The rows are grouped in 3 ways, from coarse to fine. Each group lies inside one group of the grouping before and may be the whole of it. The rows also spread widely along 8 directions, which tell nothing about the answers.
Some rows, each with its group in each grouping after it:
[ -7 -13 -25   9 -30   4  19  -4 -13 -16 -29  -8  22   3   9 -25   3 -14
  32 -14  -2 -18  -2]  J581 Gama geka
[-11  37   0 -23  30  -9 -15   1  -2 -30 -15  39  15  -3   5   6  45   1
   0  -2  -1 -10  17]  J581 zinut ritun
[-20  27  -8 -21  24   3 -12   3  12  -9   6  13 -15  25  33 -34  18   9
  -3  24  -5  -3  18]  J413 kati vobam
[ 15  18  -3   3  21 -17  33  37 -16  18  -7  17  25 -16 -43 -19  29  31
   1   8  -6  -3  24]  J581 Gama zez
[-24  11 -28 -23  19 -29   9 -18 -18 -37 -32   4  13 -39   7  34   5  -6
  41  -9 -10  21 -13]  J413 gis sisiz
[-10 -27 -51  15  15  10  13 -19  -9   9  14  -8  -8   1 -13 -26  -9   9
   7  20  -4  13   7]  J413 kati Feni
[-38  18 -50 -30  37  -3   1 -30 -13 -43 -15  -1  -6 -29  22  27 -20  -3
  31  -4  -4  18 -11]  J413 gis zakem
[-14   4   5 -38  35  26  13  -8   1   7  16   9 -43  18  28 -31  16   1
 -10  14  33  -1  -5]  J581 Gama sivu
[ -8   5   5   2  -5  -7  23  19   8   8  -6  13 -18   5  -6 -19  26  10
  13  11   8 -13   1]  J413 tifu Vug
[ -8   1 -61  25 -12  -8  18 -11 -20 -22 -28 -11  36 -22 -38   0  -4  10
  28 -18 -20 -21   7]  J413 gis Pitut
[ 11  -8   5  -9  39   1  38  18  -6  31  18   7 -28  -7 -13 -30  13  18
  -6  31  22  25   7]  J581 murur vokim
[ -7  19 -42  -8   7   7   3 -10 -30 -30 -26  -4  49  -5  -7 -16  -8  13
  16 -13  -8 -14  13]  J581 murur muzuk
[-24  40 -21  18  25  -4  13   9  30 -25   7  34 -41 -14 -17  22   8  14
  15   5  18 -20  15]  J413 kati kurum
[ -5  -9 -45  18  -5 -16  10 -20 -14 -35 -21  19  17 -32 -17  23   7 -16
  41 -12  -5   8   0]  J581 zinut Dubi
[ -8   4 -37  -1  15  19  -8 -41 -21 -38 -20  24  20  -9 -39  21  26 -12
   6 -25  12 -24  -1]  J581 zinut dotan
[  1 -26 -51   4  -3  19 -11 -40 -21 -13  -3   4  16  14  10 -36   4 -20
   8   1   1   7   6]  J581 murur fital
[  4 -39 -20  -7  13  22  19 -32 -38  26  -2 -15  21  13 -50 -31  41   9
 -24   8   9  -2  -8]  J413 gis zakem
[ -4 -28 -32  24 -19   1   5 -35  -8 -26 -24  16  11  -8 -40  24  39 -26
  22 -15  11 -16  -6]  J413 kati vobam
[-17 -36 -66  20   7  37  26 -42  -8  -4  12 -16 -26  -6 -29  -7 -28  -1
  13  -2  24 -11 -10]  J413 kati Feni
[-24 -20 -62 -21  13  51   8 -58 -31 -26  -6 -26   3   3   6 -19 -29  -6
   7 -16  18 -19 -20]  J581 zinut ritun
[ -6  32 -25  10  11   5 -16   9   0   0   2  16  23  28 -12 -48  30  24
 -16  18 -20 -25  38]  J413 kati vobam
[  5   5 -26  -3  24   1  -1 -10 -32  -8 -14  14  43  -6 -42 -14  30  14
  -6   0 -12  -4  19]  J581 zinut dotan
[-26  22   6 -34  20  -6  33   3  -2 -25 -25  -8 -15 -21   7  23   2   8
  33  -6  16 -11 -19]  J413 kati vobam
[-13  -2   1 -14  14 -25  23  18   1   7  -3  -4 -12  -8  20 -16   9  12
  25  30  -8  28   4]  J413 kati kurum
[ -1   2  -2   5  -5 -33  44  17 -10  -3 -33  -1  13 -37 -36  23  29   6
  33 -10  -2  -4  -8]  J413 gis Pitut
[-20  24 -41 -14  44   2  -7  -5  -3 -10  14   9  -5  -1  10 -21 -10  22
   1  27 -13  15  23]  J413 kati vobam
[-17  26 -15  -6   6 -20  13  32  14 -13  -7  16 -15  -5  43 -20  -3   4
  34  10 -12   8  18]  J581 Gama sivu
[ -6  19 -30  -1  34  14   3 -19 -14  -4   2  12   6  -3 -47  -6  29  21
 -19  -2   9 -23  12]  J413 gis Pitut

New rows, each followed by its group in each grouping:
[ -1   5 -23  30 -23  15   3  -7   3 -20 -20  25  10  13 -30 -14  36 -12
   8 -19   4 -47  12]  J581 zinut dotan
[ -4 -10 -29  -2  27   5  32  -3 -12   7   8   6 -18 -21 -20  -5  -2  12
  11   6  19  14   0]  J581 Gama sivu
[-22   8 -22 -20  23   4 -10 -22  -5 -10   0  12 -11  10  23 -21  21  -4
   1  13   1   8  -2]  J413 gis sisiz
[-22   3 -10 -51  58  -6  12 -21 -20   3   6  -5 -23 -17  19  -4   3  12
   4  27   8  41 -17]  J413 gis sisiz
[  1  -2 -12  -6  30  33  26 -10  -5  17  19   5 -31  12 -17 -36   5  11
 -15  12  36 -11  -2]  J581 murur fital
[-20  22 -13 -18  35 -17  42  21  -3   7  -2  -9 -22 -26   1  -2 -13  29
  22  19  -3  17  -3]  J413 gis zakem
[  0  -2 -13 -17   7   9 -13 -30 -22 -25 -22  19  30   6  -3  -7  38 -21
   6 -11   9  -6   0]  J581 murur fital
[-21   4 -33 -14  33   8  34 -15 -23 -11  -6 -20   2 -27 -31   9 -24  29
  15   1  11  -2  -7]  J413 kati kurum
[  0 -15  -5 -26   8 -10  37 -16 -33 -26 -41  -6  25 -35 -16  30  15 -15
  36 -20  18   9 -24]  J581 murur vokim
[-20  13 -56 -13   3  15 -27 -35 -29 -50 -26   8  48   5  14 -11  -3 -15
  17 -20 -12 -16  14]  J581 Gama geka
[  5   6 -31   9  10   5   7   3 -22   4  -6   7  35   5 -29 -38  20  21
  -9   5 -14 -16  24]  J581 zinut ritun
[  3  -5  -4 -25  40 -10  38  24 -23  33   8 -10   0 -16  -6 -35   0  33
   2  29   0  33  10]  J581 Gama sivu
[-28  37 -12 -28  38  11  -3  -6   0 -14   0  13 -14  10  12 -13  17  13
  -8   8   5 -13   6]  J413 gis zakem
[  0  19   7   7 -20  -7  47  31   2  -6 -32  -3   5  -8  -6 -16   7   6
  33 -14   9 -32  -3]  J581 murur fital
[-10 -48 -44  22 -17  12  14 -51 -15 -22 -17  -3   4 -10 -33  18  16 -26
  26 -12  19  -5 -17]  J413 kati kurum
[-23   3 -21 -37  29   3  47  -9 -23 -24 -21 -23  -9 -41   8  21 -34  11
  40  -9  13   6 -27]  J581 zinut ritun
[-17 -14 -14 -33  29  -6  18 -22 -21 -12  -9   0  -9 -25  -4  19   8   3
  23   7  16  24 -19]  J413 tifu Vug
[-24   8 -49   4   2  22 -11 -19  12 -28   7  14 -22  18  42 -31 -13 -13
  14   4  -1 -11   9]  J581 zinut ritun
[-16 -17 -48 -35  45   9  -4 -38 -26 -16   9   2  -5 -13  27 -10 -17  -6
  11  14   7  43  -1]  J581 Gama sivu
[ -2 -11   3 -32  38  24   9 -21 -18  11  11  12 -14  12  -5 -25  32  -2
 -19  11  32   4  -6]  J581 Gama geka
[-10 -16 -65   2  -5  19   6 -38 -41 -31 -26 -16  51 -11 -21 -13 -15   2
  19 -20 -13 -16   2]  J581 zinut ritun
[-11   5   7 -30  18  38   2 -16  -5   3   4  10 -20  34  11 -39  34  -2
 -20   0  34 -27  -1]  J581 Gama sivu
[-26  26 -14 -34  25  15  18 -12 -16 -37 -25  -2   0 -13   4   6  -8   7
  20 -16  10 -21 -14]  J581 zinut dotan
[-18  22 -46  13  14  21   7 -12  -6 -11  -2   7   3   7 -28 -20   7  16
  -6  -3  -1 -34  15]  J413 gis zakem
[-17  12 -57  12  28  13   7 -34 -16 -35  -8  15  15 -26 -63  38   3  12
   8 -20  14 -24   6]  J413 kati Feni
[-17  20 -21  -3  16 -16  -2  -7   8 -25 -12  25 -10 -11   1  15  27  -8
  18   0  -2  -3   6]  J413 gis Pitut
[-11   9 -41  19  30  11  14  -9   6   7  17  21 -28  -4 -33  -7  13  14
  -8  14  10  -4  13]  J413 gis zakem
[-23 -13 -10 -44  30  18  15 -31 -23  -7  -5 -19  -7   4  13 -10   3   0
   5   5  14   6 -21]  J413 kati Feni
[-14  36  -9 -20  29  -5  46  36  -5  -2  -8  -6 -11 -25   3 -11 -21  37
  23   4   6  -6   7]  J581 Gama sivu
[ -3 -51 -53  26 -11  23  22 -46 -29  -2 -10 -14  18  -6 -60   1  12  -8
  10 -15  16 -15 -12]  J413 kati Feni
[  3 -52 -46 -22  16   4   5 -45 -52   0  -9 -18  38 -10   1 -24   0 -13
  12   8  -5  41  -7]  J581 Gama geka
[-16   5 -19 -25  20   0   3 -20 -16 -13 -14  -6   9  -3   1  -8  21   0
   5  -1  -1  -1  -5]  J413 gis Pitut
[-19  -7  15 -10   7  -9  60  16   8   6  -9 -17 -44 -23   3   8  -4  10
  35  11  24   2 -24]  J413 kati kurum
[ -8  15  -7 -21  36  -2  25  -6 -19   0 -11  -1   5 -20 -39   8  25  22
   0  -3  11 -10  -4]  J413 gis Pitut
[ -4 -22  19 -13  -7 -32  46  31  -4  28 -15 -21  -4  -4  17 -27  18   9
  31  26 -14  28  -6]  J413 kati Feni
[-29  21  -9 -42  27   3  44  -4 -16 -17 -24 -30 -11 -30   4  12 -19  18
  28 -11  12 -11 -26]  J413 gis Pitut
[-19  15 -21 -11  25  23  40  -4  -5 -12  -5  -6 -31 -16 -12  -1 -21  14
  18  -7  22 -20 -12]  J581 zinut dotan
[-11 -18 -38 -24  50  10  28 -38 -40   0  -4 -13   4 -32 -48  22   4  16
   2   2  15  20 -17]  J413 gis zakem
[  2  -1   4 -46  40  -3  10  -6 -30   8  -1  -3  13  -1  16 -31  16   9
  -2  22   5  32  -1]  J581 murur fital
[-23 -11 -21 -31  27  43  20 -50 -27 -19  -9 -17  -5   0 -31  14   8   1
  -4 -20  40 -31 -28]  J413 kati Feni
[-19  20 -66   9  18  18   4 -24  -2 -42  -4  10  -7 -15   4   0 -39  -1
  29 -11  10 -13   6]  J581 murur fital
[-15   0  23  -7 -24  25  34  -1   4  -2 -26 -11 -16  23 -10 -16  36  -5
   7 -15  30 -56 -21]  J413 kati vobam
[-19  39 -37  15  26  14  21  13  17  -8  11   8 -30  -3 -20 -12 -17  31
   4   9  10 -30  19]  J413 kati vobam
[-12  45 -29 -18  44 -11  -4  24  -5  -9  10  20   8  -4  19 -31  -7  32
   2  19 -18  13  36]  J581 Gama sivu
[-16  34   6 -17  19  -7  25  15  -4  -6 -19   6  -1 -10 -11  -1  26  19
   8  -2   4 -19  -2]  J413 gis sisiz
[ -1  -2 -37  27   7 -20  16   9   4   4   2  12  -1 -15 -26  -6   9  15
  18  21 -11  13  21]  J413 kati vobam
[  5   6  -6   4  13 -10  29  25   2  12   6  12 -15  -4   7 -31   7  11
  12  22   7  15  12]  J581 murur muzuk
[-19  -6   2 -30  34  10   5 -21  -2  -2   7  11 -28   9   7  -2  29  -5
  -1  13  23   9  -9]  J413 kati Feni
[-24   7 -25  -2   5   0  21   6   6   1  -3  -9 -29   1  30 -30 -11   7
  22  16  -5   1  -4]  J413 gis sisiz
[  3   9   8   0  10  20  35  13  -5  17   0   8  -8   7 -32 -29  27  15
  -9  -2  28 -32   4]  J581 Gama geka
[  0 -32 -30  16  -6  31  16 -14  -9  24  12  -9 -17  30  -2 -68   4   0
 -10  17   2  -9   4]  J581 zinut dotan
[-13  25  18 -36  30  -8  21  10  -6  -3 -13   2  -3  -5  -4   0  30  18
   4  10   8  -5  -2]  J413 kati vobam
[ 13  18   1 -13  45 -23  12  23 -20  16   1  32  23 -19 -38  -8  44  29
 -10  16  -3  20  27]  J581 Gama sivu
[ -9 -17 -38 -25  32  38   7 -60 -29 -23  -3   1  -6  -4 -15   2   0 -15
   1 -12  38  -3 -21]  J581 murur fital
[-11 -31 -12 -39  51  -4  26 -42 -23  -1   0  -3 -30 -35 -17  34  19  -9
  10   7  28  40 -31]  J413 gis Pitut
[-14  22 -36  18  11 -13  24  24   4   5  -2   2  -7  -9  -7 -23  -7  24
  17  18 -20   1  18]  J413 gis zakem
[-13  35 -19 -14  29  -4  34  10 -15 -27 -21  10   9 -37 -29  27  -3  21
  25 -20  16 -16   3]  J581 Gama sivu
[-15   2 -57  22   8   8   7 -21  -1 -21  -3   8   0  -9 -28   2  -4   6
  16   1   1 -15  13]  J413 kati vobam
[-31  -1 -10 -28   6  31  30 -26   2 -27 -14 -11 -45  -3  28   0 -13 -17
  28 -14  32 -21 -34]  J581 zinut dotan
[ -3 -16  -7 -31  36 -17  20  -9 -36  13 -10  -7  20 -16 -18  -4  32  13
   3  19  -8  36  -8]  J413 gis zakem
[-28   4  -5 -18  19  -2  49   9  11  -2   0 -16 -50 -17  19   5 -23   9
  34  10  19   4 -20]  J413 kati Feni
[ -6   4 -22 -17  39  32  28 -17 -23   1   4   0  -8  -9 -37  -9  -1  18
 -10  -5  34 -17  -5]  J581 Gama geka
[-10  45  25 -29  16 -14  32  31 -14 -16 -30   6  20 -18  -6  -2  21  23
  20  -6  -2 -23  -1]  J581 zinut Dubi
[ -9   6 -23 -13  25  34  47   8  -8  13   9 -14 -28   0 -10 -37 -24  26
   0   3  25 -22  -3]  J581 Gama zez
[-30 -10 -44 -22  30   2   2 -45  -7 -28  -2   6 -31 -21  22  19  -7 -18
  27   4  14  27 -22]  J413 gis sisiz
[ -9 -41 -32 -43  23  12  -1 -46 -51  -6 -11 -24  28   0  20 -31  -1  -9
   9  10 -11  37 -15]  J581 zinut dotan
[ -3  -4 -19 -18  26  -1  47  -7 -39 -10 -28 -15  23 -45 -49  20  -6  20
  23 -14   6   0 -15]  J581 zinut dotan
[-20  29   1 -40  17  29  -2 -22 -19 -36 -24  11  12  10   0   2  31  -4
  -2 -30  27 -44  -7]  J581 Gama sivu
[-21  14  -9 -10   7  23  41   5 -11  -1 -13 -23  -3   2 -21 -19  -5  25
   9 -11  15 -43  -9]  J413 kati Feni
[ -3 -38 -34  -1  35 -15  34 -25 -23  15   5  -2 -17 -40 -33  15   5   5
  17  18  10  49 -16]  J413 gis sisiz
[-18 -10 -37  -8   1  38  -1 -43 -11 -30  -8   9 -14   9   2  -4  10 -23
   8 -23  34 -26 -12]  J581 Gama sivu
[ -9 -13 -37  18  11 -27 -32 -35   6 -31  -3  49   5 -10  -7  29  48 -29
  19  12  -6  30  18]  J413 kati kurum
[ -4 -15 -66   2  19  16  -2 -36 -30 -23  -4   1  23 -10 -12 -12 -16  -4
  11  -2   2  10   9]  J581 murur vokim
[-22  15 -18 -31  29  21 -10 -31  -6 -16  -1   5 -10  15  10 -19  23  -1
 -12   0  12 -16  -3]  J413 gis Pitut
[-13  32 -43  19  15   3  15  20  -4   6   2   0   9   3 -23 -35  -2  37
  -3  11 -20 -20  28]  J413 gis zakem
[ -6   5  34 -49  13  12  30  -1 -28  -2 -30  -9  16   4  -2 -11  39   1
   3 -15  26 -24 -22]  J581 Gama geka
[-18  24  -1 -22  32 -10  22  -3 -15 -23 -20  10   9 -27 -35  35  23  14
  15 -11  11 -10  -4]  J413 kati Feni
[ -7   6  -2 -24  21 -51   3  12 -23 -14 -29   8  47 -24   0  14  35   6
  30  12 -33  38  11]  J413 kati Feni
[ -1 -13 -37  -9  41 -20  28  -6 -32   7  -4 -10  22 -38 -40   7  -5  29
  16  19 -11  38   7]  J413 kati vobam
[-10  34 -15 -18  20  -4  36  35 -16   1 -12 -13  14 -12   0 -33 -16  36
  17   3  -7 -11  15]  J581 Gama sivu
[  3   3  19   9 -23  25  43  10  -6   6 -20  -2  -1  10 -40 -25  37   5
   3 -18  25 -57 -11]  J581 zinut Dubi
[-18  -2 -21 -14  37  47  30 -13  -9  23  26 -22 -32  20 -22 -44 -10  31
 -25  15  28 -25  -2]  J413 kati Feni
[-24  35 -40   9   8  22  11 -10   1 -22 -10   5  -6   2 -18 -12   1  16
   3 -16   8 -47   4]  J413 gis sisiz
[-13 -15 -58 -19  29  55   7 -64 -38 -23  -2 -15   9   2 -20 -14 -22  -3
  -4 -18  33 -19 -16]  J581 murur fital
[-22 -12  -4   3 -12  21  51  -2  12   4  -7 -23 -45   4   0 -16 -10   5
  23   1  30 -28 -22]  J413 kati kurum
[ -8   8 -10 -26  44  -5 -13 -19  -7 -18   3  32 -11  -8  10   4  31 -10
   3  15   2  26   7]  J581 zinut dotan
[-17  18 -18 -24  19  37   2 -29  -5 -36  -9  13 -14  11  12  -7   8 -13
   1 -17  35 -29  -7]  J581 murur vokim
[ 10 -18 -42  10  32  -3  15 -25 -20  -2   6  21  -1 -29 -37  10   9  -2
  12  10  17  29   5]  J581 murur fital
[  0  46   7  -6   8  -7  19  34 -13  -9 -27  15  38  -2 -25 -19  27  25
   3 -11  -4 -38  22]  J581 Gama geka
[  1 -45 -16 -32  25  -2  55 -24 -62  16 -23 -37  32 -41 -61  12   2  25
  16   0  13  21 -32]  J413 tifu Vug
[  1 -10   3  -8  11   2  16  -5   4   3   0  19 -28   1  11 -14  27 -18
  13  12  25  11  -8]  J581 murur fital
[ 24 -59 -19  10  12  -9  30 -29 -29  19  -1  10   4 -26 -43   5  30 -16
  15  12  21  43 -12]  J581 murur fital
[ -3 -32 -26   2  -2 -28  17 -18 -13  -5 -19   2   7 -25 -10  11  27 -17
  31   4  -9  28 -10]  J413 gis Pitut
[-27  13 -19  -9   9  37  39 -16  -9  -7 -12 -19 -23   1 -24 -12  -3  15
   3 -18  32 -50 -25]  J413 gis sisiz
[-15  13 -44  -3  44 -27  29   3 -12  -4   1   3  -9 -47 -22  18 -17  26
  27  17 -10  35   3]  J413 gis sisiz
[ -3 -29 -29   2   8   2  39 -25 -24   4 -15 -16   3 -28 -49  13  14   3
  16  -7  15  -1 -20]  J413 gis Pitut
[-20  22 -21 -30  36 -24  -3  -5 -11 -14  -7  10   2 -16  23  -3  11   8
  16  19 -16  31   4]  J413 gis sisiz
[-11  13   7 -23  10 -13  25  24   0  -1 -10   2 -11  -2  37 -25   4   1
  27  13   1  11   2]  J581 Gama geka
